All groups share one centre, and each spreads out both ways along 9 directions, with some noise.
Known rows, each followed by its group:
[ -3  -1 -14  18 -14  25  -8  -3  17 -22   0  19  -7  24 -11 -16  -1   2] | tido
[-17 -19 -21 -20  -4  21  -9   4   2 -10 -19   9 -43  14  11  -8 -26   1] | Vok
[  6  16  13 -10 -16   2  35  19 -17  20  -2 -11  -3 -23  -2   3  16  17] | sug
[-10  18  -9  19 -19  11   1   8 -24  15  -4  -4  13   2   1  -5 -31 -29] | vev
[  5 -11  16   3   8  -3   5 -28  31  19 -13   1   7  15  13  -2  13  12] | tido
[ 15 -17 -10  -6  18 -22   5 -16  16  14  -5  17   5   9  10 -11  -7  -5] | vev
[  3   8  -5  -1   4  11   4 -32   7  -1 -23   0  13   3   3 -30  14  11] | sug
[ 20   3  11 -15   8  -6  -7  -4  -6  -1  40 -12   2   0   3  15   7  13] | sug
[  0   1   3  28  -1  -6  -3  -5  31  -8  24   1  16   4 -15   2   8 -13] | mifad
[  1  33  13  15 -11  -4  18 -12 -14  28 -11 -14  34 -11   4  -1   6  -1] | Vok
[  7   2   7  -6   6  -9   4  -2   0   7   6  16  -1  -4   9  -5 -31 -16] | Vok
[-19  -3 -22  -2 -13  -3  28  22 -18  16 -40  -7 -11 -14   1 -11  -3   2] | sug
[  9   7  12   2 -11  10   0  10   3  -5  31   5 -22   1   1  11  -4  -2] | tido
[ 13  -8  14   5   4  13  20   9   6  28  25 -14  11  -7  -6   4   5 -25] | vev
[  9 -19  -2 -13  12 -31   1   1  12  12  14   9 -21  -5  12  22 -13  -3] | tido
[-16  -4 -21   3  -7   1  14  19  -8   2  -5 -17   9  -1 -20  -1  10   2] | Vok
[  0  25  17   8  -9   6  11 -32  17  15 -12 -16  18  -4  11  -7  21  14] | Vok
[ -1 -10  19  11  -1  -6  -5  -4  19  17  11  -9  24   6  12  18  -2  -7] | tido
[-23   8  15  30  -8  -7   3   2  15  -5 -19  16  -6   4 -20   6 -14 -12] | mifad
[ 11  -8 -28  -1   7 -34   5  15 -14   9   9  21   2  -4   0   0 -38 -28] | vev
[-10 -17  -3   4 -14  -1   9  18  10  12   1 -13 -13   2   6  21  13   6] | sug
[ -5  36 -20  17 -17   7  19  -1 -14 -15   2  -4   8  -9 -24 -24  14   1] | tido
[ -5   4  10 -16  -4  -7  13  22 -11  -5 -12  11 -15 -17   1   1 -14  15] | mifad
[  8   4   6   8 -22  13   0  20  13 -15  37  -6  -8  -2  -6  14  26   7] | sug
[ -9 -11 -14 -22   7  14  -1  14   4 -18   6 -17  19  -6 -11 -15   5  -4] | vev
[-16  10   4  24 -24 -14   0  -2  -1   9  -5   7 -14  11   5  21 -14   7] | sug
[-18  -6 -34 -13   4 -17  12  22  -2 -16  -1  -5 -11 -10 -18  -2   6   7] | Vok
[ -6  26   2 -11 -42  16   1  -6 -21   6 -17 -21   9  -4  32   4  20  45] | mifad
[ 12  -6  16 -20   6 -19  22  19  -6  18  14  12 -19  -9   2  14 -21   7] | sug
[  5  -8   4   5 -10  31 -19 -18  25 -13  24 -14   3  15   8   3  31  14] | sug
[ -4  -2  21  -3  -9  22   5  11  20  -9   4 -19  18  -9  -1  -8  27   2] | mifad
[ -2   3 -23   3 -15  -1  -8  37 -17 -24  30  -1  -6  -4 -14   3 -14 -15] | sug
[-12   5 -13  26 -19  -1   0  12   0  -1   2   5  -1  17 -15   9  -2   2] | Vok
[-12 -12  -3 -10  -4  -2  -3  20  11 -20 -15  17 -21   1  -2  -2 -11   9] | mifad
[  2   1 -28 -21  11  -2  11 -12 -18   0 -15 -12  -1  -8   3 -17  17  15] | mifad
[ -1  27  11  32 -15   9   8 -10   1  11  15 -13  21   1 -11   0   9 -13] | mifad
[  4  -3 -21 -19   7 -18   3  18 -18 -13  16  -6  -5 -18   1   5   0  -1] | tido
[-12   6   3  28 -18  -3   9  18  12   3  20   5   1  13 -25  15  -7  -9] | Vok
[-17  13  31  15 -29   6  10  25   5  10  -3  -7  23 -12   3   9 -23  -7] | mifad
[-11  20  -1  28 -16   4  11  -6   3   3  -6   8  19   6 -13  -9  -6  -6] | tido
[  9 -10  -2 -30   5  26  13   4  -7   7  -2  -7 -12  -2   5  -7  17  26] | Vok
[ 23   8   0  -4  -8   0   9 -10 -10  15  13  18 -29   3  19   3   2  12] | vev
[  4  -2 -12  12  -6   4  -4  -9  25 -24   9  13  -8  16  -5 -11  12   2] | tido
[ 10  10  -1   6 -19   6   8  19   4 -18  35 -11   2 -13 -11   5  34   9] | sug
[ 13 -11  -1  -4  11 -16 -11 -14  27 -11  11  17  -3   6   9  -6 -13 -13] | Vok
[ -1  -8 -10   8  -1  -5  -4  11  17  -8  12  11  15  13 -12  -3 -10 -11] | tido
[ 25 -13  11 -14  20 -18  19   1  22   3  31   1  16 -10  -7  -4  17   5] | Vok
[ -8  18   9 -13  -4  -3  18  -5   4  -1   2  -5 -13 -15   1  -7 -11   0] | Vok
[ -1   8 -27  10 -14 -34  -4   7   1 -19   3  18 -28   2   1  16   7  21] | vev
[  1   0  -5 -23  13 -22  16   6  -9  -5 -17  17 -24 -13  -4  -5  -1  23] | mifad
[ -7   1 -10   2 -17  -6  -6  25 -11 -12   4  20 -21   4   1   8 -32  -1] | mifad
[ 11  -3 -37  -1   5 -30   5   1   0  -6  10  -1   0  -8   6  -2  25   2] | vev
[-12  -4  -1 -11  -8  -1   4   8  13 -16  -6  -9 -15  -5  -6   7  24  32] | vev
[-15  22  26  22 -24  17  22   3 -10  34 -14  -7 -10   1  -3  15  -5   3] | vev
[ 15 -17 -15  -3  10  11  -7  -8  18  -1  12  -3  14  11   4 -15   4 -16] | vev
[  0 -20  15  -9  -2   7  -1  14   5   7   5  16   0  14   4   6 -26   0] | tido
[ -9  -4  16   9 -13   2   2  24  26  -6   6 -18  38 -18  -1   1   2 -13] | mifad
[-22   2 -17  22 -16  -9  15  -7  12  18 -43 -17  15  -6   4  -4  20   6] | sug
[ 16  -7   9  20  10  23  23 -20  47   3  12  17   8  20 -21 -28  16  -9] | tido
[-18  16   1  16 -15 -29   8   8  -8   1 -24  24 -15   6  -6  12 -36   8] | vev

New rows, each followed by its group:
[ 35 -16   0  -4  12   2 -12 -13  -1  10  11  -1  39  11  19  -6  24   3] | Vok
[ 20 -20   1 -14   3  24   6 -14  12  26  17 -17  21  10  16 -10  10  -4] | mifad
[  9   6 -13  -8  -9   5  22  10   3 -19  -3  11  -8 -14  -5 -26  17  12] | sug
[  3   0  -9  -4  11 -16  15  -4  -3   4 -18  30  -4   4  -4 -19 -39  -8] | sug
[-12  18  27  34 -24  28  17   1  -3  36   0 -14   7   4  -7  14  -3 -19] | vev
[  0  -6 -31  -8  -2   7  -3  12 -14  -5   6 -16  12  -6   2 -12  10 -16] | vev
[ -3   8   7 -10   2 -24   8  -9 -10  24 -10 -20  11 -18  17  16  10  10] | tido
[ 11   5  11 -22 -23  20   0  11  -5 -15  22   3 -19   0  16   3  18  37] | mifad
[ 19 -14  -5 -31 -11  12   3   1   0   5  25 -14   6   4  31   2  15  30] | mifad
[ 11  13 -17   7   8  -8  11 -17 -16  16  11   7 -12   8  -8  -5  -8  -7] | mifad
[ -6   0  29  -2 -29  20   2  30  13  -1   9   0  10  -6  12  10 -13   3] | mifad
[  9 -11   6 -10 -14  10  -4  21  13 -10  24  -5  11  -3   6   3   2   4] | mifad
[  4 -28   9  -4  -2  -6   1  26  10  15  40  -7 -13   5   0  31   1  -7] | sug
[ -5  32  -6   7 -17   2   9 -11 -32   5 -15  14 -30   5   7   6  -6  25] | mifad
[  2   8 -28   0  15  -8   2 -18  -6 -15  -5  10 -28   5 -14  -9  17  15] | mifad
[  5   1 -18   4   6  -1  13 -11  21 -11  -4   8  20   5 -17 -28  15   7] | tido
[  8  -1   2  25 -14   9 -11 -10  11   6   4   5  16  19   9   3   2  -7] | Vok
[  2   6  -2  -2  -9  19   5  -9  -1   2  -3  -2 -21   2   4  -7   8  10] | tido
[ -6  13 -25  -8  -8  24  11  -9  -9  -6 -19  -5  -4  -1  -7 -33  16  12] | tido
[ -3   2   8  20 -26  24 -12  -8  22 -16   3  16  -9  31   0   1   6  19] | tido
[-12   1  -3   3   7 -30  -4 -11  -9  24 -14   7   1   9   8  16 -32  -4] | sug
[-20  -4  13  29 -14   8  11  -4  22  22 -12 -17  -3   4  -9  15  24   2] | vev
[ 10  14   6   0 -18   9  -9   9  -3 -19  46 -15  -4  -4   2  17  25  18] | sug
[ -1   1   1   4   1  17 -15 -33  11   7  -4 -21  21  12  11  -5  21   6] | sug
[ 19 -28  11 -15   3  -6   6   4  33   5  33   0  16   4  12   4   7   6] | mifad
[ 11  -8  -4 -10  12   9  -8  -3   8  -5  17   0   1   8   0  -4  -4  -2] | sug
[-15  12 -10  14 -19  12 -13 -19  -2  -1 -10 -22  12   8   6   6  17  12] | sug
[-23  22 -31  11 -13 -26  -3  17 -22 -26 -21  17 -16  -9 -10   3 -23  -2] | mifad
[ -9  11   7  -8  -5 -13   6  11  -3 -10  -4   6 -10  -7 -10   7  -7  24] | vev
[ -1   2 -14  22  -2   1   7 -18  27 -10  -5  23 -11  19 -16 -19  -2  -2] | tido
[  0  10   8   0  -4  10  -9 -22   1   7  13 -21  15   5   8   9  19  14] | sug
[ -2  24 -22  -1 -10   4  18  13 -29 -10   0   8 -18  -8 -15 -16 -18  -6] | tido
[-10  27   4  25 -24  28 -11 -33   6  -7 -19  15   0  22   4 -18  -9   7] | sug
[ -9  -4  -2   5 -15  19 -15 -13   9   4  -6 -15 -17   8  21  11  17   7] | tido
[  5   9  -2  -7  -7  22  13  16 -11  -9   2  11   5   8 -16 -22  -9   7] | tido
[ 11  10 -36  -4   3 -10   2 -12 -29  -3   8  21 -34  13  -2  -2 -14  10] | mifad
[  2   9  10  -4  -6  12  12  11 -19  22  17  -6 -27  -8   3  11 -19 -20] | tido
[  0   0 -11   9  -3 -12   4   6  -1  -5  -2  25  -8   8  -4  -5 -32  -9] | sug
[ 10  -1  12 -16  -8  13  40  24  -2  15   4 -14  -1 -22  -5  -7  30  13] | sug
[ -9 -18   9  -7   9  -2  11  10  22   3   2   0   3   2 -14   0  -8  -3] | vev
[  4   9  10  -5   3 -21  16   1 -12  27   7  -9  -2 -14   8  16  -6 -11] | tido
[ 18 -37   5 -16  24  -8   7 -11  46  -1  20   3 -10   7   2   1  34  15] | vev
[-32   0 -27  22 -22  10 -17   7  12 -24 -12 -11   2   9 -10   3  11  -3] | vev
[ -8   1   6  27   7 -21   5   1  27  -6  -1   6  15  -2 -21   1   0 -21] | mifad
[ -1   6  -2  -6 -16 -25   3  15   8 -19   5  -2  12 -11  13   8   9  26] | mifad
[ -8   1   7 -11   4  23   5 -19   7  16 -16 -10  -4  -4  13 -18 -17 -19] | Vok
[-10 -18  -8   6  -9 -11 -20  12   7  -3   6   6  -4  11  11  19 -24  -6] | tido
[ -9   0  15  25 -15 -12  24   7   9  25   5  -4 -23  -1  -7  29  15   3] | vev
[-22   6  -3  -6  -5   6  22  -4  11  10 -18 -18 -16  -7  -8  -6   1  10] | Vok
[-18  12  34  31 -22  14  15   9  17  13   6 -10   7   3 -21  18   2  -5] | vev
[  3  -1   3   4 -13  31   1 -23  23  -8  -6  -5  -4   9   9 -15  40  27] | sug
[  0 -13 -14  -6  -9   3  -5   7   7   0   8  -6  12   8  10  -1  -8  -6] | mifad
[ 10  -3   5  25 -21  15  -1  14   9  -6  33   5   3  19 -17  17  36  23] | Vok
[  0  -1  -5   3   9  10   0 -36  19  11 -20 -12  28   8   6 -22  15   2] | sug
[ 14   5  26  -8  12   1  -4 -32  11  11  17  10  -6  17  12   6 -10  16] | sug
[  2   6   3 -13  -3  -3 -11 -22  -4   3 -24  23 -21   6  31  -9 -25   8] | Vok
[  3 -10  -9  16   7 -19   7 -15  41  -9  -9  20  19  17 -16 -21   7   7] | tido
[-10  -2 -23  14 -15 -31  26  19  14  -8 -31  20 -15  -9  -4 -10   6  10] | sug
[  3 -12 -15  -3  -4 -30   1  23   4  -8  25  -4 -12  -6  -3  25   7   7] | sug
[ -6 -12   5   8   3 -13  -5 -20  24  18 -15  -7  12   7  19  11  12   9] | tido
[-10  16  -2  25 -25  19  -1 -24  22  -7 -25   5  -3  12   8 -16  23  21] | sug
[ -1  12   4  15 -13  -7  25   5   1  11 -20  25  -7  -1  -4 -10 -19  -1] | sug
[  7  10   9   7 -30   8  22  42   1 -12  33   5 -18 -13 -14  12  15   3] | sug
[  0   7 -16   2 -16  23  -5 -10  11 -25  -1 -10   0   1   4 -18  36  22] | sug
[  2 -14 -10 -11  -1 -25  24  26   6   4   1   9 -11 -10  -3   5   7   8] | sug
[-10  14   1  12 -18   2  -8 -16  -1  16  -4 -18  -1  -1  18  16   8  -1] | tido
[-10  -2  10  17 -12   6  -7 -11   9  25  -7 -10   8   9  17  18  -9 -13] | tido
[-20 -11  -6  24 -18 -17  13  20  10  22 -15  -5  -6   0   0  23   1  -4] | sug
[ -8  22 -20   5 -11  -8   9  -4  -2 -24 -20   5  28   0 -13 -23  22  35] | tido
[-19   5   4  25   7  18   8 -22  11  11 -33  -5   3   6 -18 -14   5 -18] | mifad
[ -4   9  -8   4  -6   8  14   7  -7   5 -13   6   5  -4  -5 -17 -14 -11] | sug
[ -3  13 -11   7  -8   2  -2 -26   4  -5 -30  12  -5  11   6 -16  -2  14] | sug
[  3   2   7   8  -7  33 -13 -24  16   5  14 -27  21  13   7  -4  24  -2] | sug
[  1   7  29  -5 -11   3  13   4  13  -2  -2   3  -2  -9   6   3  14  25] | mifad
[ -5  -8   3  18 -16   1   6  14  14   4   9   6 -37  12  -2  24   9   5] | vev
[ 23 -20 -20 -26  16   7   3 -15   6   5   4  -7  -4   0  20 -16  25  13] | vev
[-22  12   4  21 -42  19   8  12  -5  12 -16 -10 -22   5   7  19   9  14] | sug
